The first 7 rows are patterns. Each new row is the sum of 2 different patterns, raised or lowered, with some noise. Before adding, each is slid sideways (what falls off one end comes back at the other), maybe read backwards, and multiplied by a number that may be negative. Names go in the order of the patterns.
Some rows, each with the names of its patterns after it:
[ -6 -14  15   9 -13   1   5   0  20  11  -8  -4  -3   4  -3 -20  -1   3
  -4  16 -11   0  -3  16  13 -18  -7  15  -4  -4  18   1  -8 -24   4  20
  17  -3   5   6  13 -15   2]
damud
[  4  -6   2   4   2  -6  16   3  -9  -1  17  31  11  -6  -4 -23   2  -4
  -1   3 -10   2  -5  -2   3  -7   6   8  22 -10   5   5  12  -2   5  26
   5   2   2  13   2   0 -13]
sano
[ 10  -4   1 -15  12  -1  -2  -9  -5  -2  -6 -25  19   9  13  -1   3  -8
  -5  12 -31  -3 -19  -1  -3 -16   4  -2 -15 -21  12   6  -4  -4  31   2
  -5 -29   0   6  -4  -8  -3]
Rodoz
[-12  24  15  -1   1  -1   3  -9 -20  10   1   6  -2 -14  23   2   2  -2
 -28 -14   8  13   1   2   2  -6  15  -1   3   1   2   9  12  -9  12  -2
   0  -2   0 -15   6  -5   4]
zuz
[ 31  -2 -14 -15   3  -2   8 -17   0 -10   1  -8  28  -3 -10   0   2   2
  14  -1 -20  11  15 -16   0   8   1  -3  -8   5  13   0 -17  15   7  25
  -8   3  -2  -1   5   7  31]
lale
[-10   7  11  -5  -2  31   4  -7   3  -5  -3   4  -3   1   0  10  -3   1
   4 -10  -2  -2   1  -5  16  -5  -6  -4 -31  -1  -3   3  -4   1  31  -4
  12   6   1  -7  -4  -2   0]
nibi
[  6   8   0   6 -21   7  -1   0  18   5 -27   1  -4   1  -4 -12   2  -3
   4   0  -2   0  -6   1  -3  12  11 -27 -31  20  -3  -5   8   3   3   8
   4  -1   6   1   8   1  31]
Rogo

New rows, each followed by the names of its patterns:
[ 2 25 49 32  4 37 46 39 14 15 28 34 17 32 29 16 19  2 41 24 25 10 35 57
 38 47 15 10 35 26 29 34 57 44 24 34 31 38 31 31 30 41 38]
Rodoz Rogo
[  3  -4 -24 -14   1  -9  13  -9   6   0  -3  -1 -15 -38 -37 -11 -14  16
  -3  -5 -12  14  -8  -8 -23   8  -3   6 -28   4  -5  -6 -17 -10   4   1
 -17 -36 -16  18  -1 -20  13]
Rodoz zuz
[ -5 -18  -9 -17 -10  -4 -22 -26 -14  -6 -17 -16 -20   8 -34 -12 -14  -1
 -10   4  -7  -5  -3  -1 -25 -15  -7   9  -2  -6  -9 -16 -27  -8  -5  -7
  -7 -20 -11 -12  -8  18   2]
sano zuz
[-10   8 -30  -6  -5  41   1   1  17  -1  -3   2   7  -6  15 -26 -10  11
  15  11   0  10  41 -13  -9  -7 -11   8  10   9 -22  20  19  24  -9  10
  20 -17   1  22  41 -14 -22]
damud Rodoz
[ -7   7   7  -3  13  17  23 -18  -5   3   9 -12  -3  14  16 -18   3   0
  12   9   0 -13  15   4 -17  -1  14  27   1   0  17  22 -16 -26 -15   5
 -13   2   4 -13   6 -37  12]
Rodoz lale
[ -1   6 -15   5   4  20   2  -2   9   9   3   7 -20 -21  14   1   1   0
   7 -11  18   5  -1  11   3  20  11  45  -6   9   3   7 -19  10   2  12
  13  10 -22  12  -2   2  -2]
Rodoz Rogo
[-13  -7  -8 -14   2 -19  -5  -7 -21 -10 -30 -12 -18  15  13   1 -12 -43
  -8   4 -11  -9  -3  19 -17   4 -15  -8 -14  -2  -7  -7 -13  21   4 -15
  -1  21  -1 -26  12  -7  -9]
sano nibi
[ -2  -6   4  -6   0  -6  13  -1  -6   1  11  27   4 -33  -6 -14  -8 -11
   6   0  -8   3   0  -5  -4 -16   8 -20  16  -7   1   4   9  19   5  25
   5 -12   5   9   3  -1  -4]
sano nibi
[  2 -17 -30 -27  -6 -24 -34 -23 -19 -37 -38 -23  -9 -15 -29 -25 -20 -22
 -12 -28 -42 -14 -25  -3 -20  -7 -29 -15 -39  -3  -3 -16 -17 -46 -25 -27
 -17 -21 -50 -12 -53 -33 -34]
lale nibi
[ -1   6 -15  -7   7  11 -18  17 -23   0  -2  -5  -4  -4 -10 -30 -32   7
   9  13   0  -6  -8  14   0   4  10   1 -33  -2 -17  -1  -6  -1 -18   2
  42 -16  -6  19  -3 -16  -6]
lale nibi
[-13  12   0   0  -5  -7 -28 -28  20   1   0  -1  11  14  -9 -15   7  -2
  10 -28  -4   3   1  12   8  16 -10  -4 -31  -2   5 -17 -12  13  10  -3
 -13   3   6 -11  15  -1  24]
Rodoz zuz
[-19  -8  -7   2 -12 -12  -9  -5  -2 -28 -23  20  41 -15 -17   2   5 -20
 -18  -8  -1 -21  -6  -7 -14  -5 -33   7 -10   7  -6 -19   7   3   5 -13
 -14  -5 -14 -16 -29  -5   1]
Rodoz Rogo
[-14  -2 -16  10  26  -3  -6  17  -1   8   6  -8  -9  19  -9   8   6   6
  23   4  -8   8   1   7  -5  16 -12 -14  22  11  -9   2   0 -14  13   1
  21 -16  -9 -14   8   0  -5]
damud lale
[ 18   2   8   1  10  -9 -25  18  14   8   6   3 -11   7  14  19   3 -12
  -1   0  -2   1  -2  20   3  13  31 -19  -9   8   2  -2  12 -12 -14  29
  10  17   3   9  31   3   4]
damud Rodoz
[ 12  12 -10   9  10  21   9   1  13  10   9  14  15  28   7  10  11  10
  17 -14  16   8  12  23  22   3 -12   7  10   9   8   1  12  18   9  14
   6   0  17   7   5  10  20]
sano zuz
[  5  -7 -11 -10 -18 -20  -8  14 -32 -13  -9 -13 -12 -12 -16  -9 -14 -21
 -10 -16 -27 -36 -11 -20  -7 -13   3 -16 -11 -11 -31 -14   9 -11  -2 -10
  -6  -2 -11 -17 -12  -7  -7]
nibi Rogo
[-28 -15   3   1  11 -33  10  -2  34   0 -22 -15   6  -5  -5  41  25 -16
 -41 -16  15   9  -2 -16   0  -3 -18 -12  14 -22  -1   3 -16  -5  11  -8
  -7  15   1 -24  -9   7  -8]
damud lale
[ -2  -9   5   3   8   0  -5  12   6 -17   0 -18  -4   6  28   0   7   6
 -12   9  23   6   7   5  13  20  -2  13  -1   4   6   5   1   9   5  -2
 -10  39  35 -10   8   7   1]
zuz Rogo
[-12   4   9  -2 -10  -4  -5  20 -25  -8   3   6  -9  19 -15  -6  -3 -29
 -37 -18 -12  -6 -19   0  -8 -22 -19   2  -6  -1  -4  -2  27  20 -35 -14
   4  -8  -4  -5   6  -7  -6]
Rodoz Rogo
[ -7 -23 -13   7  -5 -17  -6  11   0 -13 -13 -20  15 -18 -12 -38 -13   5
  -1 -19  -9 -10 -45 -33   0  22   1 -25 -18 -10   2 -14  -9   3  -3 -24
   5 -11 -14   1  -8 -23  -7]
damud lale
[18 -4 24 12 21 17 23 30 23 43 11 40 27 22 14 18 23 19 -2 46 38 32 22 45
 20 18 36 -3 20 11 25 21 13 33 22 14  9 30 28 21 21 48 35]
Rodoz nibi
[  3  11  25  -2   4   1   4   3 -36  11 -10  -6   0   2   3  12  18  13
  -6 -11  -4  12 -28  -4   6  -6  19  11  -3   7   0   2 -14  -8   7  -4
  14   1  13   1   7 -12   7]
zuz nibi
[-17  12   1  -5 -18   8 -12 -17  -5  23   4  12 -12   1 -10 -12   2   8
 -33 -13   4 -11   2 -15  12 -22  -5   8   9  -5   7   8   2   3 -16   1
   1  -2  30  -2  -4  -2 -24]
damud sano
[ -6  -4 -21 -29  21  -2 -17  -6 -25 -31  -4   7  10  -9 -23 -24   3 -13
  -9 -17   3  -3   5  -4 -10 -15  -1 -12 -12 -19 -19 -20   0 -14  10  -1
  -8   7  -8  -8 -12 -33   6]
damud zuz
[-15 -18 -36   0 -13 -17 -13 -53 -34 -19   4  -8 -45 -18  -7 -25 -25   3
 -20 -13 -38 -15 -14  -4 -22 -19 -34  -9 -29 -26 -28 -33   4 -28 -36 -22
  -7 -22   0  -6 -26 -13 -25]
damud sano
[-18 -12 -16 -32 -14 -12 -25 -14 -16  -2 -31  -1 -14  -3 -17  -9 -23 -13
  -8 -18  -2  -7 -32   3 -12  -7 -25 -45 -25 -16  -5 -17 -26  -8 -20 -15
 -18  -2  -7 -20 -34  -3 -26]
sano Rogo
[ -2  -7  -9  -8  13  -7 -25  14   6  -4  -1  -3 -12   1  11 -53  -9 -25
  -4 -10 -28   0  -9 -18 -28   5   2 -12  -8  24   5  -4 -51 -25  14 -10
 -17  -3   9  -7   1 -17   9]
Rodoz Rogo
[  6  -6   1   4  -3  -8 -19   2 -20  16   2   3   2  16  -3   3 -10  17
 -20 -11  -6  -1   4   0   4  15   8   0  -6 -18  12 -16  -6  -9  13  28
  12 -11  -1  -2  -1   9   6]
Rodoz zuz
[-13  13 -17 -11 -26 -43 -10  24   0  -7  -8  -9  13 -10   0 -13  -5 -23
  -5   1  -9  -7 -21 -28  18  32 -33 -14   5 -18 -16 -14 -14  -7 -10 -22
  -9  -5 -18 -43 -29 -10  -9]
lale Rogo
[ -8  -3  -7   6   2 -19 -17 -35  -5  -6  -6 -12 -11  -1  -8 -13  -7   5
 -17  -7   5  -7 -23 -10  -8  -9 -17  -8 -22  -8 -10  -5   0  -9 -15 -10
  -3  -1   3  -3 -27 -17 -13]
sano lale
[ 11  -2  28  21  12  17   9  42  38  20  17 -12   4  24  10  21  12  14
  11  36  19  22  18  24  21  19  11  30  -5  14  20  15   4  25   9  22
   5  40  26  17  19  13  26]
zuz nibi
[18 23 23 46 23  5 31 13 29 43 37 22 26 23 44 32 28 -2  0 20 20 32 25 25
 22 -2 37 33 25 26 17 16 29 24 18 16 25 34 13 13 38  5 11]
lale Rogo
[  4   1   5   2  -9  -4  -7   9   9   3   9   3 -15 -15  10  -6  -6 -27
  -3   4   7 -12  16  -1  -1 -13  -1  -4  -5   4 -10  -5   5  -9  -4  11
   4 -10 -10  -3   5  -8 -25]
damud lale
[-24  -2 -28  -7  10   0  -9  -8  18  -1  -2 -18 -18  -1 -11   6 -14   3
 -14   3   3 -27 -11   4  -6 -12   9  -2 -14 -18  -6 -18   6  -4 -13  -7
   9 -17  -5  -7 -12   2  -5]
damud nibi
[39 31 27 31 29  2 39 47 32 29 45  8 37 33 32 35 59 33 35 43 33 26 31 17
 33 34 40 24 29 73 -3 12 47 43 23 30 25 31 24 36 42 26 32]
nibi Rogo
[ 15   0   3 -16 -12   5  -9   1  40  -5   1  21   0   5 -23  12  23  15
   7   1   3  -6  -1  -2  -7 -23  19   5 -34  -2   6   0   8  12  -5  12
  -7  14  -1 -21   0  11 -18]
damud sano
[29 31  3 28 35 25 28 11 42 41 31 22 45 14 33 25 34 35 50 17 49 37 43 30
 33 32 28 41 17 26 17 44  8  3 41 37 22 19 35 34 26 28 53]
Rodoz Rogo
[-14 -28 -27 -34  -1 -20 -33 -48 -26 -13 -31 -30 -24 -26 -30 -26 -36 -20
 -11 -32 -38 -33 -57 -31 -50  -8 -22 -13   3 -29 -22 -23 -16 -59 -32 -43
 -26 -37 -32 -11 -32 -42 -15]
Rodoz nibi
